The first 5 rows are patterns. Each new row is the sum of 2 different patterns, raised or lowered, with some noise. Before adding, each is slid sideways (what falls off one end comes back at the other) and multiplied by a number that may be negative. Names go in the order of the patterns.
(in the rows, 128 means zero)
Some rows, each with the names of its patterns after it:
[134 136 124 125 131 144 178 146 133 109 133 104 147 128 161 122 130 126
 116 131 129 143 122 111 146 129 139 175 125 124 150]	(3)
[159 110 124 121 130 139 125 133 105 124 167 129 111 114 148 118 146 147
 178 114 130 126 148 158 121 132 159 155 111 177 139]	(0)
[127 141 130 170 111  81 127 121 138 143 130 140 152 108 135 126 129 131
 131 108 147 134 133 108 145 130 104 111 125 122 141]	(1)
[149 129 125 165 113 178 126 145 128 130 140 145 130 132 121 123 140 127
 116 158 139 143 140  85 137 126 126 130 131 141  83]	(2)
[144 120 121  78 149 101 155  82 135 137 133 145 117 113 123 126 136 127
 124 148 129 132 166 127 108  78 130 131 149  78 117]	(4)

New rows. What belongs after each?
[121 150  92 144 130 125 122 114 153 130  97 129 148 108 172 105 144 154
 145 142 123 136 135 166 184 123 143 130 148  99 159]	(3) (0)
[106  98 130 121 132 115 111 135 132 171 168 120  81  77  97 138 136 106
 100 136 112  98  77 136 109 138  57 141 123 130 183]	(3) (4)
[151 163 186 151 124 109 164 144 171  97 106 170 146 125 102 166 129 179
 110 146 123 142 162 154 137 163 134 157 127 152 169]	(3) (4)
[110 144 114 124 191 141 144 144 126 134 113 170  84 154 178 109 154  94
 122 122 128 113 143 118 136 136 139 139 144 119 143]	(1) (2)
[ 99  89  66  91  89 104 105  80  87  73  61  83  99  83 154  73  97  73
  97  95  90 144  77  96  85  70 119  42  98  73  61]	(3) (2)
[157 123 137 116 142 121 150 149 135 121 135 139 129 114 134 125 111 133
 147 125 166 115 104 141 127 132 112 121 143 170 115]	(3) (1)
[101  93  71 139  80 113 106 135 126 115 124 129 112 118 134  86  92 124
 120 134  96 132 110 102  65  92 104 120 119  91 148]	(3) (0)
[111 144 105 154 108 148 106 112 136 109 137  87 118 113 127 109 117 111
  96 120 141 163 112 124 117 142 124 101 121 157 150]	(2) (4)
[167 168 155 166 143 149 151 155 152 167 165 159 127 116 164 134 146 148
 159 169 107 161 112 136 182 151 195 171 153 149 124]	(3) (2)
[121 176 104  75 131 126 130 136 117 128 154 103 118 143 128 132 133  69
 144 122 122 104 139 134  64 122 120 113 159 109 172]	(1) (2)
[169 150 190 118  82 155 140 135 142 163 122 167 108 171 153 154 152 149
 134 164 170 155  99 165 162 133 117 156 132 148 111]	(0) (1)
[163 159 137 115 168 155 173 104 150 182 132 152 105 138 131 182 104 160
 159 164 170 143 131 116 141 159 167 149 188 141 165]	(3) (4)
[116 139 158 121 118 154 157  80 163 117 142 144 108 116 124 128 115 118
 145  98 160 127  72 121  97 112 125 141 170 100 110]	(0) (2)
[ 83 109  93  96 100 136  93  44  82 105 108 118 136 103 114  96 109 101
  94  96 102  91 155 115 103  62 115  77  90  79 120]	(3) (1)
[115 119 150 133 103 100  96 156 118 101  99 109 178  90 119  78 160  94
 120 120 137 108 125 111 131 126 104 115 117 126  92]	(0) (4)
[ 71  52  95 104  91  92  98  83  97 136  87  37  70 114 107 111 138 128
  87  76 103 118 130 107 100 132 113  91 167  92 131]	(3) (0)
[107  95  83  95  99 134  94 118  95  47  73 106  96 103  88  88  61 113
  80  76 141  52 135  78 124  99 107 108 106 101  96]	(0) (2)
[116 126 142 125 121 134 152 130 139 152 126 112 142 100 147 162 125 132
 128 151 140 122  99 145 102 142 127 147 124 143 111]	(3) (1)
[117 116 107 118 116 110  75 113  86 120 113 114  95  85 119  81  87 128
  90 151 102 126 107 142  96  76 104 101 110 116 112]	(1) (2)
[135 105 115 158 127 111 122 155 107 151 152 159 109 115 114 181 154 125
 136 155 150 101 210 124 157 111  98 134  96 141 112]	(0) (2)
[156 138 109 165 141 126 139 139 187 153 153 144 105 135 142 205 136 178
 139 133 136 127 153 146 166 149 146 131 155 169 145]	(3) (2)
[131 151 144 120 124 118 109 129 118 143 139 141 145  93 137 119  95 117
 127 154  88 160 114 127 143 120 173 129 153 126 134]	(3) (2)
[104 146 156 168 150 132 143 115 161 136 187 144 107 141 147 156 123 166
 120 113 115 153 146 183 122 112 165 142 125 115 156]	(3) (0)
[ 60  87 123  90 103  64 143  69  82  67  99 116 115 109  97 107  79 101
 105  95  98 111  87 116 129  99  71  76 102  85  99]	(1) (4)
[170 150 150 196 151 161 180 152 164 164 128 148 161 189 217 153 147 161
 135 170 141 227 135 158 159 112 174 111 170 143 141]	(3) (2)
[226 159 173 161 163 162 154 162 156 176 180 167 188 145 151 128 185 148
 197 168 191 145 145 158 170 189 148 148 195 175 155]	(3) (0)
[ 98 100 111 131 111 118 127 116 155  79 132  76 141  62 117 146  93 126
 113 100 108  89  89 130  84 108 108  75 109 141 133]	(1) (4)
[132 132 163 135 195 105  95 103 135 141 154 145 145 159 107 147 151 118
 142 130  81 151 144 122 110 144 141 117 117 115  88]	(3) (1)
[ 93 100 118  92 168  76 107  83  78 121  64 119  89 108  93  99 108  94
 104 107  74 100 113 104  77  91  98  99 147  85  71]	(3) (2)
[122  74 150  72 133  96  91  92  75 143  92  99 101  63 109  61  89  81
  98  65  89 101 132  94 101  86 124 103  96  81  92]	(2) (4)
[145 122 131 129 135 147 112 155 118 135 152 150 121 102 136 120 144 161
 177 135 141 167 137 118 126 136 165 171 123 181 162]	(0) (1)
[152 103  74  80 114 116 132  19 102 116  93  97  54 132  41 147  59 109
 141  98 155  91 104  96 103 118 118 101 124  95 105]	(2) (4)
[138 173 174 160 158 139 153 145 135 123 160 158 156 169 177 144 154 131
 166 174 139 158 155 185 137 188 120 180 146 159 138]	(1) (4)
[110 111  88  87  96 108  65 118  97 110 135  87 175  99  98  62 104 107
 129  63  92 106  88 105  58 105 104 133  78 114  68]	(2) (4)
[141 150 143 190 137 107 143 188 147 127 182 149 131 105 154 151 139 125
  84 171 190 118 126 155  86 138 109 141 172 151 151]	(0) (1)
[153 147  96 137 128 107 129 124 163 147 142 141 140 159 147 159 150 121
 127 158 150 121 184 125 133 105 160 146 140 160 109]	(0) (2)
[142 131 172 139 166 100 159 129 134 155 123 158 138 165  92 200 130 145
 106 108 125 137 137 122 122 104 122 146 123 107  87]	(0) (4)
[114 145 108 104 111 129 121 110  91 121 122 130 110 110  87 122  87 132
 111 161  93  75 105  95 118 117 119 111 111 110 113]	(3) (1)
[115 111 104 128 131 141 148 178  69 127 112 134 145 112 133 113 158 103
 161 156 137 139 113 125 116 128 124 133  99 119 145]	(0) (2)
[122 115 143 109  94 123 136 116 110 126  81  93  71 128 125 118 106  90
 154 102  52  95 129  81 119  88 144 143 108 121 108]	(0) (1)
[140 106 111 101 127 107  91  53 103  91 105  68  85  97 119  98  73 123
  34 125  58  98 106 102 119  41 103  93  93 135  79]	(2) (4)
[167 152 167 124 154 117 176 151 114 158 161 162 116 162 145 116  98 155
 113 155 133 102 152 138 125 123 162  88 100 106 163]	(3) (0)
[ 96  69 119 110 101  86 100 100  79  65  92  90  74  96 120 135 120  79
  44 137  99  90 111 104 141  96  99  78 130  89  89]	(1) (4)
[154 140 186 131  75 138 150 162 138 151 138 143  91 154 143 142 130 123
 135 150 125 128 136 114 135  99 139 143 140 149 132]	(0) (1)
[119 140 128 169 140 122 124 171 111 144 151 199 109 140 157 167 164 139
 129 163 148 123 139 161 206 124 140 121 126 144 125]	(0) (1)
[133 153 178 170 118 158 142 171 141 137 154 137 155 118 152 122 145 188
 145 128 122 167 145 149 161 184  97 152 148 147 168]	(3) (0)
[143  93 102 124 104 101 103 106 113 124 139 127 121  68 103  77 115 138
 126 105 111 100  96  98 135 102 100  94  96 118  79]	(3) (2)
[ 71  97 113 153  91 119  98  92  72 110 146  96  94  89  86 115  48  91
 108  76 102  75 112 108 109 111 108  99 109 134  89]	(0) (2)
[109  99 100  96  76 109 109 141  95 108  77  79  59 108  89 131  87 108
  91 115  83  58 106  85  86 124  96 112 150  79  95]	(3) (1)
[132 108 131 130 122 124 145 115 144 163 129  96  97 131 114 132  84 112
 153 120 129  87 175  90 113  85 126 143 140 140 125]	(1) (4)
[115  28 124 104 137  75  98 118 108 111  80 143  88 143  89  96 119 112
 127 147  95 113 120 123 116 103 177 100 121 154  84]	(2) (4)
[136 163 160 177 160 130 180 173 150 199 144 151 216 158 174 157 157 161
 166 245 163 165 148 137 149 141 165 181 153 160 153]	(3) (2)
[ 95 124  79 125  91  78  92  45 122 150  98 104  80  84 101  65  71 110
  54  97 111 138  95 111  63 134 102 103  89  99 163]	(1) (4)
[142 155  91 111  99 111 123 115 145 137 136 101 107 148 134 150 139 119
 131 117 148 150 115 149 126  92 168 140  98  89 127]	(3) (4)
[166 109 166 125 125 128 138 120 139 135 151 115 134 156 134 131 134  97
 134 139 164  93 146 163 169 148 117 125 139 157  96]	(1) (4)
[ 97 149 124 150 141 159 113 103 133 141 153 138 142 155 132 114 129 131
 175 135 143 126 154 139 133 157 134 142 127 101 149]	(1) (2)
[138  89  93 118  85 105  87  62 102 131 183 110  99  62 145  89  96 104
 129 137  78 117  64 139  92 103  88  67 117 110 113]	(3) (4)
[208 169 119 154 203 168 173 155 200 199 153 180 132 208 168 153 156 137
 163 180 159 154 173 165 171 149 119 162 123 161 179]	(2) (4)
[152 161 126 135 103 128 142 156 123 173 131 142 105 158 139 124 134 135
 133 139 146 163 134 171 117  73 143 139 134 147 133]	(3) (1)
[130  87 133  78 109 102  68  95 134  74 101  73 123 114  97 105  96  75
 104 143 156  73 103  99 163  98 102  96  97 113 103]	(0) (4)
[150 129 126 114 101 161 135 173 138 148 117 168 124 148 153 136 147 128
 134 175 129 149 116 107 147 123 107 137 124 156 142]	(3) (1)
[104 113 116  94 126 110 147  80 123 113  63 106  73 108 107 109 119 103
 135  97  70 111 108 109 123 121 102 122  87 106 138]	(1) (2)
[167 142 174 133 159 174 174 163 125 168 149 124 203 146 208 144 153 164
 160 149 157 175 128 152 136 185 164 157 188 161 178]	(0) (2)
[167 178 150 138 132 202 161 147 162 178 150 170 185 224 136 161 151 144
 193 158 146 187 180 147 216 170 178 104 143 151 179]	(3) (0)
[137  58  71 122  72 113  56 152  68 130  56  98 112 111 133  88  75 111
 102 121 147  98 119 126 113 145  99  77  60 119 154]	(3) (4)
[132 135 156 164 136 156 168 183 133 156 136 201 129 142 133  98 162 167
 134 147 138 155 158 136 135 102 102 148 182 184 173]	(3) (4)
[135 134 157 129 167 160 193 130  92 145 143 138 161 143 123 170 145 198
 140 144 131 194 139 150 156 154 169 141 170  96 171]	(1) (4)
[146 126 168 178 136  65 127 114 141 149 127 144 134 107 166 127 116 123
 146  98 159 144 170  99 147 125 122 134 117 126 162]	(0) (1)
[145 159 108 119 109 167 128 155 125 135 155 124 130 125 116 122 136 105
 128 158 138 121 147  83 114 105 119 125 138 135  91]	(1) (2)
[123 200 124 116 134 137 223 114 168 118 186 131 120 170 109 149 155 111
 152  92 142 129 125 140 126  94 140 155 190 141 128]	(2) (4)
[178 129 161 167 185 119 145 138 160 166 150 151  96 137 188 170 134 155
 158 143 146 176 203 142 164 151 173 171 152 177 170]	(3) (0)
[138 144 127  81 147 126 167 140 135 138 141 121 140 147 130 123 150 119
 156 181 133 116 163 141 127 119 127 131 154 175 159]	(3) (1)
[200 167 168 118 204 145 142 138 124 158 171 187 161 142 128 149 108 158
 141 138 143 165 189 134 146 125 203 154 112 167 153]	(3) (4)
[ 68  78 100 110  81 140  87 107  84 108 101 122 100  99  99 110  96 115
 110 118  99  78  99 109  80 100  69 119 145 105 100]	(3) (1)
[155 146 146 143 159 171 119 170 145 149 183 124 191 146 137 152 165 194
 163 153 138 180 154 148 153 146 213 144 181 140 145]	(2) (4)
[130 109  98 145  96 164 105 114 124 114 129 157 110 110 122 107 128 108
  96 139 132 165 136  74 105 112  88 125 116 146  66]	(3) (2)
[135 124  95 112 131 132 133 103 135  98 122 105 137 127 134 137 156 142
 128 132 135  73 141 139 165 105 138 106 101  84 138]	(3) (0)
